The rows of a group lie close to one hidden flat surface of 9 dimensions, which may be shifted away from zero. Surfaces can cross.
Some rows, each with its group after it:
[-22 -13  18  11 -30  11 -10   9  35  28 -12 -18  16  15 -30  22  -2 -30
  34] => Z649
[ -3   1  11 -16  17 -21 -37  -2  16  13 -20   0  -6  27  25  25  -2 -10
   2] => Z649
[  1  25 -17  28   1  20  31  -1  23  19  18 -10  23  -3  50  16  14 -23
  -7] => Z966
[  9 -11  -4  -7 -13 -44 -33  26  -8   2  -6  12 -21   5   3  12  -4   3
 -20] => Z496
[-12 -16   5   1 -23 -22  36  17  15 -14 -26  -1  26  70 -21  27 -28  41
   3] => Z962
[  2 -16   5  -6  -1   1  -5  13 -12  -3  10  -4 -21 -22 -10   5  -8   5
 -12] => Z649
[ -5   3  11   2 -10  27  21   3  13 -30   3  -1   5  31 -27  -7  -6  -7
  32] => Z496
[ 20  -3 -12 -24   1   1 -30 -15 -34 -17 -33  20   6 -14 -36 -21   7   6
  -5] => Z966
[  6 -22  11 -12 -25  -9 -16  15 -16  11 -19  -2   5 -27 -47  -4  -4   5
   0] => Z496
[  1 -13 -18  17 -12  28  30  14   4 -25  14   2 -11   0  -5  16 -13   2
 -13] => Z496
[ -4  -8  -7  11 -17 -20  -6   4 -11  34  -7  -2  15 -34  -4   3   5   6
 -15] => Z902
[ -4   1   1   6 -11 -16  19 -27   8  22   2  -1  24 -10 -28 -47  18   5
  26] => Z966
[ -9 -12   2  12  12  -3  22   4  25  18  12  -9  -5  -5  33  21  -2   6
  -9] => Z966
[ 35 -31  15 -44  33   4 -10  -2   8  -5 -23   0  -7 -10 -12   1   4  -2
  -3] => Z966
[ -7  -5   4  -2 -22  21 -11 -10  31   3 -38  -2  28  44 -42  17  -1 -26
  39] => Z649
[ 25  18 -46   4   2   9 -12 -30 -20  16 -20  11  28 -29   9  -3  24 -20
 -27] => Z902
[-44  -3   5  35 -33   1  31   6  -1  14  17 -14   5  -1 -13  10 -19  24
   7] => Z966
[  0 -17 -15  -7   8   7  36 -25  29  17 -42 -11  47  44 -10  35 -11  20
  -4] => Z649
[-15  -3 -52  43 -19  29  28  -9  -5  -9  21  11 -10 -22   7  16  -4  -1
 -28] => Z496
[ 21  17 -14  13 -11  -7  16   5  -5  19   5  -1  31 -23  23 -13  21 -11
 -15] => Z902
[ 36   3 -24  -4 -19 -36   4  31   4   2   0  -6  17  30  17  21   2 -15
 -35] => Z962
[ -3   2  29   5   0 -12  23  14   6   1   2   7   9  -4  16 -21   2  21
  15] => Z962
[  4  22 -19  11  -7 -21 -36   7 -19  -4  -8  26 -10  -4  30  -3  11  -8
 -15] => Z962
[  9 -11 -12   9 -20 -15  -2  26 -10  -4 -25  17   6   1   5  21  -8  13
 -25] => Z496
[-18  -8  -7   0  13   1   1 -29 -11   7 -26   8   7  -5  -7   7 -10  32
  -7] => Z962
[  7 -35  -3  -5  -3  -5  20  12  17 -12   8   0 -18   7 -19   4 -11  12
  -4] => Z496
[  8  35 -35 -11 -14 -36  -6  -8 -43 -17 -32   2  39  67  -1  20 -15  31
 -38] => Z649
[ 17  17  14   7  13  18 -28   5  17 -18 -27  44  -4 -14  41 -24  31 -32
  28] => Z649
[ -3   3   8  16 -18  15  10  19  31   0 -16   3  22  31   7  21   2 -20
  21] => Z649
[-14  -9 -21  -7  35  -2 -10 -49 -18  20   0   0 -16 -33   4  -1   0  25
 -21] => Z902
[ -8 -34  16 -23 -18  -2  -6   6 -41 -15 -15  -4 -11 -22 -81 -13 -27  42
   1] => Z966
[-25  27  11  -3  38   6   7 -18   5  10   2 -20   6  36  55  38 -15  18
  -8] => Z902
[  6  -6 -12  23 -21  18   7  24  -1 -22 -12  27  -3  -8   5   9  -1  -3
  -8] => Z962
[ 17 -15 -15  -2  33  18 -24  -1 -12  21  28  -5 -41 -86  38  12  13 -27
 -41] => Z962
[ 26 -15 -16   3  18 -18   4  14  22  10  14   7 -19 -17  46  10  13 -10
 -28] => Z496
[ 23  19 -33  17  -6  -5  -4  -2   1 -11 -14  31  14   5  32  -8  23 -17
 -13] => Z496
[  1 -22   1 -12  11 -35  -4  12  20 -19  26  -1 -45  36   5   4 -13  10
  -4] => Z496
[ -7  22 -28  13 -12 -24 -19 -22   3  24 -26   9  32  27  15  12  11  -7
  -5] => Z649
[  7  20   4 -16 -29 -28  -2  24 -22 -36  17 -13   0  65 -33  -8 -18   5
   5] => Z902
[  0   6  52 -16  18 -20  -1  23 -15  20  24 -21 -10 -36  24 -19   0  14
   0] => Z962
[-17   1 -21  34 -32 -11   8  -9  16  17 -13  17  20   6  -5  -6  11  -2
  12] => Z649
[ 15  24 -58   6 -35   3  -1 -13 -44 -16  25  -9   9  -3 -40 -14   3 -17
 -29] => Z902
[-32 -15  12  14  -4   9  34 -17  13  32  -5 -18  20 -10 -14   9 -13  28
  11] => Z966
[-10  23 -26  24  -7   5  30 -12  -4 -22  38   0  -6  19   6 -19   1   3
   1] => Z902
[ 20  25  12 -24   4   6 -41  -1 -53  -6 -22   7  12 -34  -9 -21   9  -9
  -5] => Z649
[ -7 -50  11  -4  -9 -26  -8  21  33  14  20 -10 -40  -6 -25  10 -10  -3
   5] => Z496
[-21 -12 -45  30 -15   8   0 -23  -9  -5   5  20 -21 -18 -15   3  -3   8
 -16] => Z966
[-20 -21 -17  -6  22  36   2 -38 -29  31 -28 -16  12 -53 -16  40 -16  28
 -34] => Z966
[ 27  15   8 -10  -4 -37 -15  38 -13  13 -12  -2  18   5  41  20   6  -5
 -29] => Z962
[-10  32   5   6 -25 -15 -26  10 -27 -20 -39  28  20  33  -1   0  -5  11
  10] => Z966
[ -9  -9  10 -12  29  20 -34  -2   1  12  -4  -8 -28 -23  23  40  -8 -13
 -13] => Z902
[ 48 -14  -4 -14  -6  14  33  28  19   0 -22 -12  44  13   2  27   4 -15
 -19] => Z962
[ -5   0  -6  28 -28 -12   1  28   7 -35   3  37 -20  17   7 -12   1   0
  11] => Z649
[ 18  -6  14   1   0  24  -1  36   7 -11  -9   8  -3 -12  25  21   3 -16
  -7] => Z962
[-44  12  17  38   9   5  23  -9  -3  38  36 -11 -11 -55  43 -10   2  18
   0] => Z902
[-13 -11  34   8 -11 -24 -16  26  18  57 -25 -11  20 -20  29  36   1  -3
  -2] => Z496
[ -9  -4 -13  -5  -6 -43  19 -17   6   6   7 -12  10  49 -18  -4 -12  30
  -4] => Z962
[-21  -3  34 -24  25  -3 -42   3  -6  -7 -14  -1 -30  15   5  19 -19   8
  12] => Z902
[-20 -15  -6  12 -11  -7  -4  -5  -8   4  11   2 -20 -17 -19  -2  -8  13
  -4] => Z966
[ 20 -15  27   0 -11 -34  11  34  20  12 -11  13  12 -10  14 -20  13   6
   9] => Z902

New rows. What belongs after each?
[-21   7   9   1   5   1 -22 -11 -27  -3 -10  13 -14 -17  -1  -8  -7  20
   3] => Z962
[ -3  10  41 -13   0  -7  13   3  -8  27  -2 -26  33 -10 -11 -14  -1  10
  17] => Z966
[ -2  -3  13  -9 -23  11  -2  25 -21   8  10 -33   5 -11 -33  23 -18  -7
 -11] => Z649
[ -2  -1  13  -9   8  10   0  -7 -16  38  44 -42  -8 -62 -10 -10   5 -14
 -10] => Z966
[  0 -25  -9  -4 -19 -24  -8  15   7   8 -10  -4  -5  14 -21  26 -13   5
 -14] => Z902
[-21 -10  -2   8  -1  -5 -19   1  14  -1   1   9 -28   8   3  15  -7  -4
   7] => Z966
[-13   0   1  14 -22 -23 -44  28  15  11  25   0 -37  -2  11  16   3 -38
   1] => Z496
[ 30 -14  -6 -18   3   0  19  19  34   0  27 -29  -3  24   0  16   2 -32
  -8] => Z962
[  7 -21 -29  35 -27   5  30  29   6 -21   2  31 -11 -16   7   8  -3   7
 -22] => Z962
[ 21   1 -13  -3   7  30  -9   2   4 -37 -13  21 -11   7   3   0   7 -22
   4] => Z649
[-23   5  15   5   8  13  -1 -19  -5  -9 -40  23  12  10   1   0  -8  30
  20] => Z962
[  0  -5 -46  22 -26 -25 -15   6 -53   1  -3  27 -14 -48  -2   2  -2  26
 -56] => Z962
[  1 -34  47 -15  21  23  29  30  -8  17  -1 -23  -4 -58   5  22 -20  30
 -15] => Z962
[ -9  -8  18 -17  10   7 -20 -17  -7  26  -3 -17   0 -25 -23  -3  -1  -5
  12] => Z966
[ 29   1  18 -24  27 -26  -7  -1  -1  27 -31   5  27 -15  30  -9  16  12
  -8] => Z902
[ 18  -2  42 -11  -8  26  24  35   4 -17   0 -10  19  -5 -15 -15   1  -7
  25] => Z962
[-20  27  -7  28 -34 -10 -21  24 -13  -5 -17  15   8  25  20  30  -9  -3
  -8] => Z496
[  1  26  44   6   4  15 -22  29  34  30   7 -17  13  -6  49  13  19 -57
  28] => Z496
[ 17  22   1  -7 -17 -11 -25   9 -10 -24  -9  19   7  20 -15 -33  17 -21
  21] => Z966
[  2  15  -2   9  -2 -19 -10   5  -5  -1  -5  18   2   0  26  -8   8   3
  -4] => Z962
[  3  -1 -23  -4  12  -8   1 -28  18   1  16  -6  -8  23  -6  -7   7 -12
   3] => Z962
[  1   4  -2   7  21 -12   7 -10  11  34  16 -10   2 -26  43   4  12  -2
 -17] => Z966
[ -1  11   6 -15  10 -10 -28 -16   9  34 -30 -14  27  15   9  24   5 -13
   3] => Z649
[ 11   7  38  -2 -27 -25   5  60 -19 -15  17  -7  -3   0   1  -8  -9   9
   0] => Z962
[ -4 -16 -21  20   6   8  38 -23  26  18  11  -2   8 -16   6  -6   9   4
  -4] => Z966
[-16  12  15  -3   6  20  21  -6 -21   3  -2 -19  19  -3  -4   7 -13  24
  -2] => Z496
[  6 -36  22 -36  38  18  -7 -38  35  21 -49  -4  16   2 -28   2   3   5
  29] => Z966
[-12  -2  -7  21 -39  -8 -21  42 -34 -32  -4  25 -29  -1  -3  20 -21  13
 -20] => Z962
[ 34 -15 -21   7 -13  13  10  35   3  -7   4   8  -1 -27  16  19   7 -22
 -32] => Z962
[-13 -26 -17  -4  11  14  12 -22  -4   5 -24  -5   3   4 -21  31 -20  31
 -18] => Z962
[ 13   6  34  -3  21   0   7  27  41   2  -4   1   8  24  55  12   9 -16
  17] => Z962
[ 10 -16  -6 -15 -20 -11  35   8  20 -16  44 -33  -5  44 -54 -12 -12  -6
  13] => Z962
[ 33 -23  13  -9   7 -25  10  22  29  11 -20  13  12  -1  21  -5  14   1
   0] => Z902
[ -7  13 -13  42 -60  13  20  42  -2 -23  22   8   4   8  -8   3  -4 -19
   4] => Z649
[ 34 -28 -43  30  -5 -25   8  10  73  -1  -5  44 -13  14  42  -5  34 -36
  -1] => Z496
[ -3   4   5   6  -2   5  23  -9  11  20  11 -13  22 -10  -2 -14   9  -5
  12] => Z966
[ -2  19  13   8  -5  11 -24  -2  22  39 -21  -6  31  -7  22  14  19 -42
  19] => Z649
[-11  13  11  13  -5  30  12  -6  17   6   6  -6  14   0   0  -5  10 -24
  25] => Z496
[  3   3 -35  11  14 -17 -11  -2  16   8  17   0 -23  14  53  36   2 -13
 -36] => Z649
[  2  -4   1  17 -19  -5  21  10 -24  -6  28  14 -10 -51 -18 -46   9  15
   0] => Z962
[ 43  -1 -33   3  -6   2  41 -19   9  11   1   4  43 -21 -11 -40  33 -14
  -3] => Z962
[ 11  -5   0  -5   7  16  11   1 -13   5   6 -11   5 -33  -2  -1   2  -1
 -13] => Z496
[-11 -31  -9  29  16  34  36 -13  24  -2   5  21 -20 -48  15  -7   4  15
   1] => Z962
[-15 -20 -30  19  -9  23  14   6 -20 -10  10   0 -21 -26  -6  33 -21  17
 -37] => Z966
[-28  13  -4  19  20  -8  10  -6  13  22  31 -16 -18   1  56  29  -7   9
 -18] => Z496
[ -9   4 -29   6 -16   3 -31 -51 -17  11  10  10  -6 -36 -63 -57  26 -22
  26] => Z966
[  8  27 -51  33 -31  16  47   7   2  -3  -1  -5  47  33  23  32   0  -8
 -28] => Z649
[ 11  10 -25   3 -12   7   4  25  -4 -29  15  -6  -9  35  11  36 -13 -12
 -27] => Z649
[-35 -20 -41  27  -8  14 -15 -24 -13   1  -6  17 -30 -23 -13  26 -15  16
 -23] => Z966
[-17  -7  26   2   5 -34   9 -20  36  31 -14   2  18  19  -3 -30  11  14
  41] => Z966
[-13 -16  -8  12  22  -1  27 -34  26  40 -13  -3  18 -16  21   7   6  19
  -5] => Z966
[  2  12  29  -6   0  42  30   3  36 -42  12  -5   6  56 -23 -21  -1 -23
  60] => Z496
[-13 -17  48 -41   4 -10 -48  12  -5  26 -19 -32  -8   3 -40  22 -18  -7
  16] => Z649
[-51   5 -16  37 -20   8   5 -43  19  24 -26  13  22  15 -20  -3   0  10
  31] => Z966
[ 26   0 -27   1   5  -3  -2   4  26   0  -6   7   6  21  32  20  13 -27
 -17] => Z962
[-12   7  17  11 -21  -3  -6  13  11  27 -16  -6  28   6   1  11   3 -12
  16] => Z649
[  0  28  -8  -3  29  11  22 -13  -7 -11  38 -21  -6  17  34   5  -3   2
 -16] => Z902
[-11  -6 -19  19  -2 -24   0 -30  25  10  -5  25  -1  10   1 -29  18   3
  19] => Z966
[ 32 -25 -43  -2   6 -32  48 -14  21   5   7   2  15  13   1 -12   9  21
 -29] => Z902
[-35 -11   6  14 -18   2   0 -17  13   1 -25  12   5  24 -34  -1 -10  16
  32] => Z966
[-21  22  14  -1  -1  52   3 -24 -20  41   6 -47  36 -42 -21  13   0 -23
   7] => Z966
[ -9 -25   5  15  -1  -3  39  -3  33  23 -21   4  26   4   7   9  -1  23
   8] => Z649
[ -4  23  12   1  -3 -12 -34  15  -6 -15   3  15 -17  17  23  -5   4 -16
  11] => Z962
[ 26 -16  18 -23   5 -27 -16  16  12   1 -31  14   8   9   1  -4   7   2
   2] => Z902
[ -6   4   3   4   0  22   5 -11  14  18  17 -19   5 -13  -6  -1   9 -25
  13] => Z966
[  2 -21  18   0  16 -16  37  30  32 -13 -10   5  -2  42  43  31 -19  35
 -10] => Z649
[ 32  -3   1   6 -28  13  42  27   1 -17  -7   9  34  -7 -22 -26  11  -4
   9] => Z962
[ -1  -8  32   7  -7  11  19  39  25 -23  26  -2 -21  10   7  -5  -6 -10
  23] => Z962
[  6  15 -11  27  -3  23  -1   0  30  16  16   5   4 -21  33  -3  29 -50
  13] => Z496
[ 26 -17  14 -33  16   9 -46  20 -20   0   5 -10 -33 -49  -9   9   3 -29
 -18] => Z902
[-42   0  42  20 -13 -39  29   9  18  53  42 -33   5 -13   9 -17  -5  23
  21] => Z966
[  9  16   2  -3   3   4 -19   6 -20  24  -4 -15  15 -30  22  17   8 -17
 -20] => Z902
[-23   4 -16  14 -20  21   3 -17 -34  13   3 -11  10 -33 -35   2  -8   8
 -10] => Z966
[ 34  39  -3  -9  -9  -9 -20   3  -6  -6 -21  14  38  21  10 -25  29 -34
  13] => Z962
[ -9 -14  12  12   1   3  14 -11  36  33 -30   8  27  -5  11   2  10   3
  22] => Z649
[  3  -3  39  -4   5 -17 -10  24  45  24  -8  -5   9  18  29  10   9 -20
  25] => Z496
[  8 -10  -1  10 -19   1   2   6  20  10 -24  14  21  -1  -7  -3  13 -11
  14] => Z496
[ 25  22   6   9  12  28  27  31  16 -11  -7   4  25   8  66  27   9 -20
 -14] => Z649
[-10  -7  21  12 -20   0 -16  10  17   2 -21  21   4  -2 -15 -16  10 -11
  36] => Z649
[-17  -7  18   9 -17 -15  -5 -10  -1  45 -22   0  28 -30 -19 -15   9  10
  18] => Z649
[  5 -18  29 -27 -11   5  35  17  -4 -11  28 -41   3  11 -58 -14 -19  13
  16] => Z962
[ -8 -40  49 -34  -6  16  -8  21   8  -8 -20 -22 -10  11 -66  16 -28   8
  30] => Z649
[-20  32 -12  23 -25  -2  -7  -7 -30   1 -19  12  25   7   4   2   0  10
  -3] => Z966
[-11 -15   0 -10   8  17 -11 -20 -16   3 -42   4   8  -7 -25  20 -16  21
  -4] => Z966
[-18 -13  -8  30   1  14  31 -19  -8   2 -34  39  14 -37  11 -16   3  47
   1] => Z962
[ 32   1   1   2  12  -1  18   9  20  13   6   4  16 -24  36 -14  27 -18
  -4] => Z962
[  6 -12  12   8  -9 -35  47  19   0  17 -16   2  35   1  17  -5  -4  48
 -13] => Z962
[-34  11  39  -3 -10 -21 -14   4 -24  26 -25 -10  22   5  -5  11 -20  35
   8] => Z966
